The rows come from 4 hidden closed curves, with some noise, and rows from the same curve form a group. Each curve winds through 10 dimensions. The rows are also pushed far along 6 directions, which tell nothing about the answers.
Some rows, each with its group after it:
[  1 -13  18  31   1 -21  -7  -7  -6  11  -8   6 -15 -16  19  16   8  -1
   5  -3]  (1)
[ 13   4 -12   2  18   1  16 -12  -3   7  29  -6 -13  -3 -11   6  13  -9
 -13  -9]  (1)
[-16 -11  -2   4 -12   3   5   9  22  -7  10 -28   9 -14 -34   4  -3   8
   2   8]  (0)
[  8   0  -8  13  14  -8  15  -8   3   2   8   7   8  23  27 -14   5  -5
   4  11]  (3)
[ -4 -17 -33   0  12  -7   7  13  25 -11  29 -17  -8  14 -12  -1   3   5
 -13  -5]  (0)
[ 23  -5 -15 -16  13  16  -3   7  -5   2   6   2   5   7 -25  -5  15   3
  11  -9]  (2)
[  7  -3  17  -1  -5  -2  -3  -1 -18   4 -16  13  24  -6  -3   4   5  -5
   8  17]  (3)
[ -7   7  -4   2   1   2   0   4  12  10  10  -5  -7 -18 -13   9   9  -8
   8  -6]  (2)
[ -2  17  -9 -11 -11   3  14  -1  12  -4   6 -11   3   9  17 -13  -6   0
   5   2]  (1)
[  3  -1 -11  -5 -11   3   7  15   7   7   4 -12   9  -5   4  -6   4   4
   0   2]  (1)
[ 13  10  -4  -8  16   8  13  -2 -19  19 -14  19  18  -5 -12  -1  10 -16
  11   7]  (3)
[  7 -23 -11   3 -15 -19   0  13  13  -8   3  10  22  38  12 -13  -7  14
  -1  18]  (2)
[ 21   9 -14  -3  16  -3  21 -16 -17   9  -4  -1 -13   4  18  -4  16 -16
  11   4]  (1)
[ 14   8 -12 -22  -3  14  -8   8  -2  -9  -6   9  20  26  10 -17   2   3
  14   1]  (3)
[ 20 -11  12 -10  -9   7 -23   3 -27 -11   1  13  24  19  12   2  -5   8
   2   0]  (0)
[  0 -24  -4  22   1 -14   9   8  16  18   1  -3   5  -2  15  -5  10   2
  10  20]  (0)
[ 23   9  16 -20  -1  14 -13  -6 -25   8 -20  12  15  -8 -10   6  13   0
  -4 -12]  (1)
[  7 -26  24  20   2  -8   0 -11  -7  14   0  14 -21   2  29   3   1  13
   5  13]  (0)
[ 20  -3 -28 -26   4   5  13  10  -5   4  -8   9  23  10   4   5  13  -3
  -5   9]  (1)
[  2  -9  -2 -10  -2   4 -15   4   3 -22  -1  -1  10  30  -4 -16  -8  10
   2   7]  (0)
[-24   4  21  13  -7 -13 -13  -1  15  -5 -12  -8  -2 -12  -6  -2  -8  -3
   3   3]  (1)
[ 21   5 -30 -35   8   6   1  12  -1 -12   2  -9  35  25 -16  -9  11 -12
   0  10]  (1)
[ 15  -3 -10 -16  12  22  -9   2  -7   2  20  -5   4  -3  -8   3  16   1
   1 -18]  (0)
[  2  16  14  -5  -1   5 -10  -8  -5  -5 -17  11  -1   1  -9  -5  -1  -4
  13  -4]  (2)
[ -4  -8 -23   1  14  -6   9   6  26 -12  33 -25  -3   2 -25   4  12  -3
  -4  -9]  (0)
[  4  13   1 -19  -7  16 -21  13  -3  -9 -14  -2  14  -9 -39   0   4  -1
   7  -9]  (2)
[-11 -14  -7  11   3  -5  12  -4  22 -10  16 -13 -20   8   0   2  -6  13
  -7   2]  (2)
[ 14   1  14   2  -4   2 -18  -2 -26  -4 -16   7  -8 -10  -9  12   6   2
  -5 -12]  (2)
[  6   6 -23 -13   0   1  30   2 -12   2 -12  -8  14   7  13  -8  -6  -6
   0  16]  (2)
[ -3 -11 -20   2  -3   7  14  18   4  14   3  -6  19 -20 -17  14   4   3
   0   1]  (0)
[ 10   5  29  -2   8  -9 -16 -14 -13  -7   7  25 -26  10  16  -9  -3  -1
  12 -13]  (3)
[  4  -4  -1  -8  -1  10 -21  14 -17   5  -9   8  -1 -12  -7  14  -1  -1
  -7  -2]  (0)
[  9   0  23  10   3 -12 -11 -20  -8   9 -11  15 -18   2  29   4   7   4
  -6 -23]  (3)
[ -6   6   8  -1   2  -7  -6  -5  20  -4  12 -11 -36  -7  -4  -9   2   2
   6 -19]  (3)
[ -1  -8   6   4   7   2 -18  -9  14  -9   8  -7 -23  12  -3  -4   3   7
   3 -10]  (0)
[  1 -34   0  20  -1 -11   3   1   9   6   0   8  -7   9  10   9  -1  18
  -2   9]  (0)
[ -8   8 -10  11   3  -6   6 -10  12 -17   9 -15 -21  16   7  -8 -11  -3
  -1   8]  (3)
[-13  -1  10   7  -7   5 -19  21 -15   6 -15  -8  21 -32 -26   4  -2  -8
  -2   3]  (1)
[ -5 -32   3  25   9 -13  -3  15   7  16  10   3  -9  -5  14 -12   3   8
  -5   8]  (1)
[ -9   8  16  14   9   5 -14  -3  -6   0   5  11 -17 -17  -2   3   0  -4
   3 -11]  (3)
[ -1  15  14 -16  -5  15 -17  -5 -22  -7 -15   0  -2  -5  -1  -6 -11  -4
  -1  -2]  (3)
[  9   1  -8 -18   9  17 -10   9  -9   0  23   3  -1 -10 -14   7  10  -2
  -6 -15]  (2)
[ 16  10  20   1   8  -7 -24 -25  -3 -12  13  -2 -31  15  17  -7  13  -6
  -1 -20]  (2)
[ -6  -6  26  15  -6  -6 -18   6  -6  -2   4   2 -22 -27 -17   9  -1  10
 -12 -22]  (3)
[ -5  25  10   5  -5   7  -9 -11  -8  -5   0  -4 -10 -15   6   4   2 -11
  -5 -12]  (1)
[  3  23   8  -5   5  -2   5 -25   3 -13  13  18 -10  34  35 -25  -5  -5
  14  -4]  (2)
[-30  16  -3   9 -10   1   2  -4  26 -22  10 -10  -8   6  -5   1 -24   6
  -3  -5]  (3)
[  4   5  16  20   1  -5 -14 -18 -18  -4 -19  11 -15  13  23  -1  -9  -2
   6   5]  (3)
[-21  -2  13   1  -8   6 -31  15   1 -18  -5  -1  -1 -19 -16   9  -7   4
   4 -10]  (1)
[ 18  -7  10  -7   1   1 -13  -2 -11  10 -13   9  -6   1   0  -3  10   2
  14  -7]  (3)
[ 19   8  -2 -11  13   9   7 -14 -15   7   2   9  -9  -5  -6  13  15  -3
 -10 -21]  (3)
[ 12  -4  12   5   7   2 -13  -6  -6  -7  20 -14 -15 -10  -2   6  17   0
   4 -19]  (2)
[ -4   7  10   4 -18  -3 -16  -1   6   1 -18  14  22  14  10  -4  -4   0
  18   8]  (2)
[  2  -8  18  -5 -12   2 -46   8  -7 -30  -8   8   5  11   0   2  -1  11
   6 -11]  (1)
[  7 -22  11  12  -1  -4  -1   7   3   4  17   5  -5  -4  -3  -1   6  13
  12   4]  (0)
[ 18 -24  -3   2   8  -3  -5   3 -17  13  -4  18   8  15  23   4   5   2
  -4  16]  (0)
[ -4  -8   7  16   8  -6  -5 -11  17  -3  20  -8 -23  -5  -1   3   9   7
 -10 -18]  (0)
[ 27 -14  -3 -22   1   5 -20  13 -13  -1  -2  23  18  14  -8   3  15   5
   7  -6]  (3)
[ -6  -7 -15 -17  -1  -3   1  15  21 -17  16 -17   3  14   9 -15  -4   4
   1   4]  (1)
[-24  -1  11   9  -9 -10   9   1  31  -1   3 -12   0 -10  -4  -6  -4   5
  -6  11]  (1)
[  0  -4  -5  -1  16   4  -5   6  10  -4  25  -3 -26  -1  -7  -8   4   1
  10 -15]  (0)
[ 11 -19 -13   0   5  12   0  15  -3  15   9  -7  14 -24 -30  15  20   6
  -9 -13]  (0)
[ -4   6  24   2  -8   0  -8 -16   0 -13  -8  20 -14  14  32  -8 -12  12
  18  -5]  (1)
[ -9   3  16  13  -3 -11   3 -11   1  14 -16   4 -10 -17  15   7   2   0
 -10 -14]  (3)
[ -8  31  -8 -17 -10  12 -15   1  -4 -15  -8   4  10   9 -19   6 -13 -11
   0  -5]  (2)
[-27  14   8   8  -4 -20  26  -4  18  -2   3 -20 -10 -22   6  -9  -9 -14
  -4  16]  (2)
[ -6 -29  14  13  -1  -3 -20  13  10   0  11 -11  16  -3  -9  -3   4   9
  -1   8]  (2)
[ -5   5 -23  -3   3  -2  13   7   1  -8   4   3  25  15   2   2  -7 -11
   0  19]  (3)
[ 12 -23   9  12   4  10 -10   4 -22  11   4  -3  10 -16  -7  11  12   5
  -4   6]  (3)
[ 23 -11 -11 -13  13  13 -12   5 -10   4   2  20  26  17   3   1  18   1
  11  -5]  (0)
[  3  18   2 -21   4   7   4 -10 -17  -4  -5  22  11  10  17   4  -9 -10
  -3   7]  (2)
[-23  27   9   2 -18  -7   9 -10  14  -6  -6  -6  17   3  16  -4 -20  -8
  -1   8]  (1)
[ -5  25  -2  -6   8  -2   0 -14   0 -18  -4  13 -14  14  21  -9  -6  -7
  -5 -16]  (0)
[ 33 -23   3  -2   8   4 -10   0 -16  -1   6   8  -1  17  16 -10  17  14
  20 -12]  (2)
[ -7 -14  16  11 -18   4 -19  14  -1  -4 -20   1  15  -7   1  -5  -6  16
  16   1]  (2)
[-21   9   5  -5 -16   7   2   7  15  -8  -9  -9  -9  -9 -12 -10 -17  11
  -2  -1]  (1)

New rows. What belongs after each?
[ 14   0 -10 -24  -4  20  -9  11  -6 -17  -2   5  19  10 -25  -3   7  10
   3  -4]  (0)
[  6 -28   8  16  -6 -12  -1   4  -2  19 -21  16  29   7  14   6   7  13
  -6  10]  (3)
[-21   0   1  17  12 -12   8 -13  14  -9  15 -10 -23   2   7  -6  -8  -6
  -3   5]  (1)
[-17   5  -4  11  -5 -12   1   2  26 -16  18 -10 -10   3  15 -11  -3   2
  -6  -4]  (0)
[ 13  -9   1  16  18 -15  -1 -10 -10  -1  19  14 -16  16  24   4   5  -6
   1  -2]  (3)
[-17 -17  -8  14  -4 -12  -5  14  22   6  13 -14 -10  -7  -6  10  -3   1
 -19  10]  (2)
[  9  13  -1 -17   8   5 -11   0   2  -4  21  -6 -11  -3   1  -5  11 -10
   6 -16]  (2)
[  7  18   8 -12 -17   9 -18   3  -6  -7  -8   0   2   2  11  -6  -3   5
   3 -14]  (1)
[ 25 -28   6 -10   6   3  -5  -7  -9  10  14   4  -6   6  -3   7  15  12
   1 -10]  (3)
[ 15  -8  -7   5  13  -1   1 -11  -3  -3  11  -8 -24   4   3   3  13   5
   2 -25]  (0)
[  2  -5 -20 -22  -6   9 -14  18  17 -18   7 -19  10   9 -22   9  -1   5
   0   1]  (2)
[  5 -17  -6  -5  -4   1  -9  19 -11  11  -8 -12 -12 -28 -27  12   8   1
 -10  -4]  (3)
[ -1  -3   8 -12  -3   7 -19  -7   8 -10   6   5 -13   8  -6   3  -3  11
  -1 -17]  (3)
[  8 -18 -17  -2  -9 -12  -8  12  14  -6   7   4  23  37  14   1  -7   5
  11  14]  (2)
[-17  22   1   6  -6  10  14  -8   0   5  -8 -10 -11 -27 -26   0  -1  -4
  -7  -9]  (2)
[ 14  -3  -7   2   9   7  -2   4 -15  12 -17   4  -5 -17  -8   7  18   0
   5 -17]  (0)
[-10  -5   5  12  -3 -10   5   6   9  19   4  -5   8 -14   6  -9   4  -7
   4   9]  (2)
[ -1   1  22   5 -14  -1 -38   0 -12 -15   1   7  -1   9   6  -4 -10   7
 -10 -17]  (2)
[ 23 -17 -11 -16  10  15  -9  15 -20  -1  -3   1  20   8 -24  -6  14   4
  -2   1]  (0)
[ -3   4  -9   0   1  -2  29 -17   7   3   9  -6   2  15  30 -18  -2  -1
   1  10]  (2)
[ 22  -2  16   8   7  -4  -4 -15 -30   7 -12  14 -16  -5   5   8  13  -1
  -1 -11]  (2)
[ -4   0 -15  -2  -1  -8   1   5  23 -11  27 -10  -7  25  -8 -23  -6   1
  -1  -5]  (2)
[ 22   0   9 -13  13  11 -14  -6 -20  -3  18  -2 -18  -6 -10   4  16  -5
  -4 -10]  (0)
[  9  -1  13 -12  -7   9 -30   8 -16 -11 -10   7  11   4  -6  -1   1   1
   3   5]  (0)
[-26   1   9  20 -16 -10  -4  -2  21  -9   1  -6  13   5  -6  -3 -18   4
 -12  13]  (1)
[ 12  14  10 -12  -2   8  -5 -17 -19  -1 -25  21  15   8   5   9   1   0
  -3  -6]  (3)
[ 13  -6  13   4   3   4   5   6 -19  26   1  -4  11 -29 -14   3  16  -4
  -3  -2]  (1)
[-12  15  -5  -2   4 -15  36 -13   4   3   3  10 -10   2  22   0 -13 -12
 -10  16]  (2)
[  8  11  18  -6 -15  17  -6  -5 -34   3 -21  15  12  -8   0   7 -11   7
  -5  -6]  (1)
[ -5  10   1  -2   8  -6   5 -12  21  -3  25  -5 -29   1  -6 -11   4  -4
 -11 -11]  (2)
[ -2   1 -21 -11  -5   1  11   5   9  -2 -10 -10  14  16   2  -8  -6   2
 -10   7]  (3)
[  1 -10   2   2  -6   3   5  -1 -18  18 -29   6  19  -7  18   3   0  -1
  -1  23]  (3)
[  8  -6  13  -6 -11   2  -4   1  -3   3  -7  21  23  11  12   3  -3  12
   5   2]  (1)
[ -2  24  -9  -9   1   4  18 -19  -7 -14  -7  -8  -3  13   6  -5 -13 -11
  -4  16]  (3)
[ 20   7  21 -22   7  14  -5 -16 -26  -2  -4  11  -7  -3   3   3   6   2
  11 -19]  (1)
[-10  11 -19 -18  10   1  15   5  14 -15  33 -11 -12  -2  -6   0  -6  -5
 -18  -9]  (1)
[  9   9 -22 -18   4  10   3  -1  -2  -7  -6  -6  15  24   9  -2   0  -7
  11  11]  (2)
[  5   0 -13 -20  20  10  26  -4   3  15  20 -10   6 -13  -4   3  12 -10
  -5  -2]  (1)
[-18  -2   9  12 -13  -4 -26  10   1 -18  -1   2 -10  -6  -3   8 -15   3
  -3   1]  (3)
[ -5  10 -11  -6   4  -1 -13   1   9 -31  30  -5 -27  13  -2   3  -7  -2
  -3 -12]  (3)
[-20   7   1   2  -2   4  20  -8   3  -2   3  -6  13  -6   8  -2 -12  -3
 -11  18]  (3)
[ 17 -16   8  -3  12 -10  12  -8 -13   7  11  -1  -5  -3  15   8  10   0
  -3  -4]  (1)
[ 24  23  10 -14   9   3  -7 -28 -23   1 -10   7  -1  13  18  -4  14 -17
   2  -5]  (2)
[-19   1  12   7  -7  -6  -9   1  16  -3  -4 -13 -16 -21  -6  15  -7   1
  -3  -1]  (2)
[ 12  -4   9   5   5 -13 -22  -4  -7  -2   5   5 -31   6  10   4   4  -2
 -14 -12]  (2)
[ 20 -23  10  11   0  -1  -8  -6 -13   0  19  12  -9  17  17   1   1  20
   2 -12]  (1)
[-19  13 -13   2   5  -1   9   7   9  -4  -1  -4  -8 -17  -7   0  -2  -6
 -14  -9]  (0)
[ -4  15   5   3   8   6 -20 -10  -1  -2  -2   6 -38 -14  -6  13   5  -4
  -3 -31]  (3)
[  3 -26  13  25   5 -17  -5  -7  -2   5  13   4 -34   0  30   2   3   7
   0   4]  (3)
[ -1  26  10  -9  -4  12 -12 -20 -10 -24  -7   1   4  17  11  -4 -11  -8
  10   6]  (3)
[ -5  -1 -11   2   6  -7  15   3   7   1  17 -19 -20 -17   5  15   4  -6
 -10   2]  (2)
[-29  -7  -2   7   1 -13   9  10  24  -9   0  -6 -16 -10  -4  -3 -13   3
  -1   9]  (1)
[ 14 -11   5  -8  14  -5   5  -8   0   2  30  -8 -17   3  10  -9  14  -4
   4  -3]  (3)
[  3 -13  -5  20   6  -7   7   1  -5  18   2   5   8 -10  -5  10   7  -4
  -8   7]  (1)
[  9  -7   7 -10   3   9  13   1 -17  17 -13   8  12  -4  -4  -7  -2   5
   1   7]  (1)
[ -3 -21  13   8  -6  -2  -4   9   8   4   4  13  17   4   7  -6  -1  15
  -3   9]  (1)
[ -9  15  -6  -2   5  10  22  -6   2   7  10 -23  -2 -23 -28  -2   2 -11
 -14   4]  (1)
[ 10   2  14  -5   7  -3 -20  -3   0  -3  17   2 -19  -2  14  -2  10  -4
   8 -16]  (2)
[  7 -15  -1 -11   4  -4 -21   8   2 -23   1  10  -6  26   3  -9  -4  10
   5  -4]  (1)
[-20  -6   8  23 -10 -22  -1   8  12  11  -5  -5  -2 -14   7  14 -10  -5
   2  12]  (2)
[-28  10  27  37  -3 -17   8 -20   3  12  -6   3 -19 -26   7   9 -12  -6
 -13   2]  (1)
[  9 -20 -10  13   7  -9  13  -6   5  11   1   3   6  24  24  -6   2   9
  -7   3]  (3)
[  6  -6   0 -21 -15   9 -22  25  -4 -17   5 -13  15  -2 -21  -9  -1  10
  -8  -7]  (3)
[ 10   9 -18   1  22  -3  28  -7   0   9  13   4 -13   3   7 -13  13 -16
  13   8]  (1)
[ -7   9   6   6  -7 -12  10   7  -2  12 -14   5   7 -20  15   2   0  -9
  -3   9]  (1)
[ 18  -6 -22 -16  12  15  -5  13 -15   3   0  -9  13   3 -10  12  11  -8
   2   5]  (2)
[-11  -6 -21  -9  -1  10  35  13  21  19  13 -24  24 -14 -10  -7   2   0
   1  17]  (1)
[  1   4   9   1   5   5  -6  10 -11   4   7  -5   3 -31 -28   3  12  -8
  -1 -12]  (0)
[ 13  14  12 -31  -5   9 -10  -1 -24 -11 -12  19  12  10   2 -10  -7  -3
   7   0]  (3)
[  0 -20  10  23  14  -5 -13   3   5   3  27   8 -19  -3   4   0   8   5
   6  -6]  (3)
[-11 -28   7   3 -13  -4   9  14  15   3  -4  -3  29   1  -1  -5  -6  16
  13  23]  (1)
